The first 5 rows are patterns. Each new row is the sum of 2 different patterns, raised or lowered, with some noise. Before adding, each is slid sideways (what falls off one end comes back at the other) and multiplied by a number that may be negative. Names go in the order of the patterns.
Some rows, each with the names of its patterns after it:
[ 22.1 -12.8 -20.3 -17.8  21.3  10.9   0.2 -17.5  -0.9   7.2  -3.3   6.8
 -16.5  26.3 -21.7 -14.7   3.9  31.9  18.2  -3.0  22.8  15.8   0.2  12.4
   0.4 -21.5  11.0 -11.2   1.1   0.6  32.2 -17.7  -0.4]
(2)
[-10.4   2.2  -7.9  -5.8   7.4 -19.0   2.2  -4.2  25.0  26.4  12.9   1.7
 -10.8  11.0  -7.8 -11.5   1.2 -27.8  -1.6  -3.5   7.3 -13.5  -2.6  10.0
  14.8   3.2 -11.2  20.0   7.1 -25.1 -20.0   1.8 -15.8]
(4)
[-13.3  -3.0  16.3  11.8  -1.1   5.8 -14.8 -14.8   6.0  12.6  -7.7 -12.0
  24.1  25.4  -2.7  16.7  10.1  -7.5   5.9   5.8 -18.1  -5.7  -9.6  -5.2
  -4.3   2.3   7.0   1.8 -14.7  17.5   8.0  -5.6  22.5]
(3)
[  9.9  -9.4 -30.3  13.3   5.3 -16.0  -7.9   2.4  -1.0 -13.0  -3.2  -1.9
  -8.1  -9.6  14.0  12.9 -27.5  -1.0   5.7   4.7  11.0 -22.4   1.8  17.9
   7.8   0.7   9.1  -6.4  13.4   7.7  17.8   5.1 -28.1]
(1)
[  5.7  14.2   7.2 -21.2   2.7  -4.5   4.7  -7.3  11.2   2.7 -16.4 -19.0
 -24.0 -14.9 -17.0  -7.0   4.4  -5.0   3.9  -3.7 -18.0  11.5   0.4  -6.1
   5.6  41.6  16.0 -40.0  16.8  -1.4   7.7  37.3  -3.6]
(0)

New rows, each followed by the names of its patterns:
[-18.0 -33.5  -7.9 -42.7 -22.5   2.8 -37.2 -34.1 -30.5  -4.5   2.3 -20.0
 -33.9 -25.4  -8.6 -23.0 -20.2 -42.6  -1.2 -33.4 -44.1 -21.7  18.4   4.2
 -24.7   5.9  -2.7 -22.3  -7.1 -18.2 -43.4  -3.3 -31.6]
(2) (4)
[ 13.6  30.2  11.6   9.3  -6.2  34.3   4.5 -12.9  26.8  23.4  24.0   2.1
   4.2  12.4  36.6  18.2  14.0  20.2  11.9  27.4  -8.0  31.4  33.4   4.6
 -13.5   3.5   7.5   3.0   4.1   7.7   0.5  15.1  29.6]
(2) (3)
[  7.2  17.3  30.1   9.9  27.2  22.9  21.8   3.9  30.6  47.1  34.9  49.6
  37.9  30.8  29.3  19.2  14.2  13.3  17.8  32.2   7.7  20.8  29.1  16.0
 -23.9  15.3  58.8   2.8  33.6   6.5 -13.7  31.7  21.3]
(3) (0)
[  5.0  19.5  52.0   0.2  27.1  24.2   7.0  -2.0  40.8  12.4  -7.8  34.6
  37.6  47.7   9.8   6.6  13.2  43.4  29.3  -0.6   8.8  16.2  27.4 -10.6
  47.2  32.1  14.0   1.1   7.2  29.5   2.0   8.4  19.9]
(2) (3)
[ 43.3   3.8  -2.3  29.5   0.0   0.3  -6.1  33.7  21.5   1.0 -12.6  -3.4
   7.8  -1.5  11.5   2.5  26.5  -1.2  -1.2   3.0  41.9  24.2   5.9  31.6
  49.0  21.9  -5.2  22.7  -4.0  24.2  27.3   9.8  15.5]
(2) (0)
[ 20.3  22.4  -3.3  33.5  16.8  -3.4  26.3  41.6  20.1  -3.2  12.7   4.0
  38.0  19.9   3.1  13.2  13.4  26.7   6.4  41.9  25.0   7.6  -1.9  11.5
   6.7 -14.3   7.6   8.0   2.9  21.8  30.4   6.8  36.4]
(2) (3)
[ -8.6   2.4   6.9  22.4 -16.1   1.0  20.9   6.1  13.6  -3.3   9.3  23.6
   8.3   1.7  -2.3 -19.5  -0.7 -13.5 -23.6   8.4   7.5   1.0  -9.7  12.1
   1.7  -8.4 -16.4  11.2  -3.4 -16.5  22.5  26.1 -11.1]
(2) (1)
[-20.1 -11.6 -21.9 -18.0 -15.5 -33.9 -14.0 -14.3 -20.3 -33.6  -3.9 -10.8
 -11.5 -17.8 -30.9   7.0 -14.0 -43.3 -34.8 -16.7 -32.6 -20.9 -23.4 -26.7
 -31.0 -15.9 -13.9 -21.7 -15.0  15.0  -7.9 -11.9  -7.7]
(4) (1)
[  7.4  21.7  -4.2   0.0  15.7 -17.2  13.3   0.1  31.4 -12.2   1.5  22.6
  41.4  23.6  -0.7  41.1  25.7 -11.7  -0.6  13.5 -14.8   6.8   7.7   4.3
   6.6  34.5 -15.2  12.6  18.1  28.7  25.8  14.1  24.4]
(2) (4)
[  4.3  28.9  18.8  25.5 -18.2  39.0  36.7  -6.3 -31.8   0.8   5.0 -12.1
   6.3   9.9  -0.5  27.0  38.0  11.5  27.7  16.6  13.0 -19.0  28.7  25.9
 -17.7  20.0  36.1  14.3   5.6   7.5   2.5  21.6  16.6]
(2) (3)
[-31.6 -16.3   8.1  -9.8 -17.3  -5.4  -6.2 -22.7  -4.2 -10.7 -31.4  -9.9
 -30.8 -20.2 -46.1 -42.9 -26.0 -21.4  -6.1 -28.9 -19.2  -1.2 -18.5   4.0
 -13.0   5.6 -15.6 -24.3  -6.8 -26.2 -26.1  -2.1  -9.1]
(4) (0)
[44.5 18.9 -5.6 28.6 -1.0  3.4 32.6 13.8  6.3  6.0 -5.7 17.5 11.3 31.3
 25.6 -8.1 32.0 47.8 14.9 27.0 22.8 14.3 20.5 19.1  0.5 13.5 -6.2 -1.3
 27.3 15.4 15.7 11.0 -8.8]
(3) (1)
[  0.5  15.3  14.5 -14.7 -14.0   2.3  12.1 -15.2 -19.1   0.5 -14.0   0.2
  -9.4   3.9   1.3   6.7 -13.1  -4.7   1.6  -9.7 -10.3  -6.0  -9.0   6.0
  -2.3 -11.3   6.5 -15.1   5.7 -14.6  -3.8  -8.3 -11.0]
(2) (3)
[ 18.2   2.2   1.8 -14.1   1.2  29.1  -2.0  12.1  -0.5 -22.5  29.3  21.5
 -23.5   7.0  33.5  15.8  27.5 -11.3  20.7  22.5  19.1  26.1  35.7  23.8
  36.7  33.0  35.8  15.6 -10.7  20.3   7.1  -3.3  17.7]
(1) (0)
[ 31.2   0.4  -5.7   1.9  43.0  29.2   6.1  14.7  23.2  19.4  32.4  13.9
  -1.4  55.6   5.5   2.4  25.3  36.1  23.3  18.9  49.7  26.3   7.2  48.4
  37.7  -5.8  41.1  14.1  12.0  22.5  52.7 -14.0  12.3]
(2) (3)
[-10.1  14.5 -11.3  11.8  10.1  13.2   4.5 -13.8   8.6  15.6  19.9  18.9
  -6.3  14.2  20.9  -9.4 -24.2   8.4  -9.3   0.3   6.9   6.0   1.9  10.4
   0.2   0.3   2.0   0.0   0.0   2.3   1.5  17.9  -9.9]
(3) (0)
[-36.4  -3.1  -5.0 -15.5  -3.0  -5.8 -10.0  -6.7 -32.5 -19.5 -35.5 -18.3
  20.6 -36.0 -11.4  11.4 -33.7 -59.0 -19.5  23.4 -34.6 -16.3 -14.5 -48.7
 -13.7 -17.2 -22.6 -35.3  -9.5   1.3 -13.4 -26.9 -15.8]
(1) (0)
[ -0.9 -18.3 -19.8 -16.1  -1.2  -3.5  -7.6 -10.0  -6.9   1.3   5.8 -13.4
 -16.9   0.5 -20.5  -7.5  -9.2   3.4 -12.8 -14.1   3.4 -34.5 -40.0 -30.2
  -0.5   0.2 -18.6 -18.7  -6.6  -8.4   1.0  -7.7 -20.9]
(2) (4)
[25.6 -5.6 22.9 37.8 17.5 -1.5  7.0 23.3 25.6 17.7 18.3 30.3 13.9 26.8
  7.7 42.6 16.5  2.9 -8.5 -7.4 15.2  0.3 -0.3 15.2 12.6  6.0 39.4  6.3
 44.2 34.0 26.0 -8.5 27.5]
(2) (4)
[ 14.1   5.1  23.0  13.6   3.1   5.5   2.8   2.8   9.4  16.6  12.8   0.6
  19.1   9.4  18.1  11.3  33.7  28.1  27.7  17.9  14.0  22.4  -4.3   9.8
  10.0 -18.1  18.4  13.6  10.8   1.2  13.1  20.0  17.4]
(4) (1)
[ 15.2   1.1   8.4  -1.7 -18.1   3.1 -14.7  -4.7  -8.3 -34.0 -17.5  -6.9
  -9.9 -51.4 -20.2  29.7 -25.3   5.0 -16.2 -40.3 -11.3  -8.6 -21.2 -21.9
  -0.1 -14.2  -0.8 -25.1  -8.6  -6.5  -2.3   1.7  13.8]
(4) (0)
[  4.0  12.6  -5.0 -28.2  -5.2 -10.9  -1.1 -10.5   9.8  -0.1 -27.0 -15.1
 -23.9 -21.1 -11.0 -17.1  -2.2  -1.9   5.6  -8.6 -19.2   1.1 -10.5  -7.3
   7.4  33.1   6.3 -33.1  23.9  -6.9  10.9  36.9 -11.2]
(3) (0)
[-26.9  -5.4   6.6 -26.3  -0.1   8.6 -14.8  -4.6   5.5 -22.9   6.2 -15.0
  -5.8 -11.3   9.7 -25.8   1.6  -6.5 -27.1 -21.8 -43.0  18.3   0.6 -24.2
 -33.7  -9.7  -8.9  -0.9   7.5 -28.9   0.9 -21.5 -12.1]
(2) (3)
[ 30.4  43.5  29.5 -15.0  29.6  10.2   2.4  24.6  32.5  11.5   3.7   9.0
   2.4   0.7   6.0  14.2  17.4  10.2  33.4  26.8 -12.6  27.8  24.9  19.4
  32.4  33.8  33.6   4.2  38.1  19.8  32.4  42.9  27.8]
(1) (0)
[ 31.5  13.0   3.1  -0.6   3.0 -12.4 -12.4   3.9  -5.6   3.8  22.3  -4.7
  17.9   7.9  19.4  41.5  23.4  10.1   9.7  52.1  19.2 -24.7  26.4  -8.4
  18.0  38.2  16.5   7.5  22.1  25.7   8.8  17.7   1.7]
(4) (0)
[  5.9 -20.4 -18.3  41.6  -0.2  -0.1  16.8 -29.9   2.3  13.7   4.2  -1.6
  20.5 -10.4  -6.5   5.5  18.4 -10.0  -8.3  32.9  35.2  15.1  26.0  22.0
   1.5   5.5  11.0 -14.1   0.9   5.7  -7.9  -0.5   8.7]
(3) (0)
[  1.3   6.5   4.8  11.0  -0.7   9.8   1.5  -0.6  -1.2 -20.4   0.9  -0.3
 -25.8  -0.6  -0.7 -16.5 -32.6 -14.2  15.4 -21.3  -6.8 -10.7 -29.5  -8.1
  -3.0  -8.1 -22.7   4.9  -5.4  -2.0  -3.6 -11.9 -11.3]
(1) (0)
[  1.3  -4.1  22.6   9.3  14.0  11.3 -12.2 -10.7   6.1  18.8  -5.9 -15.2
  18.1  -6.1 -11.2  29.6   7.8   2.2  35.0  52.6  35.1 -14.7  30.8   9.1
  12.5  41.9  24.4   1.2  16.3  24.5 -25.8  27.7  11.8]
(3) (0)
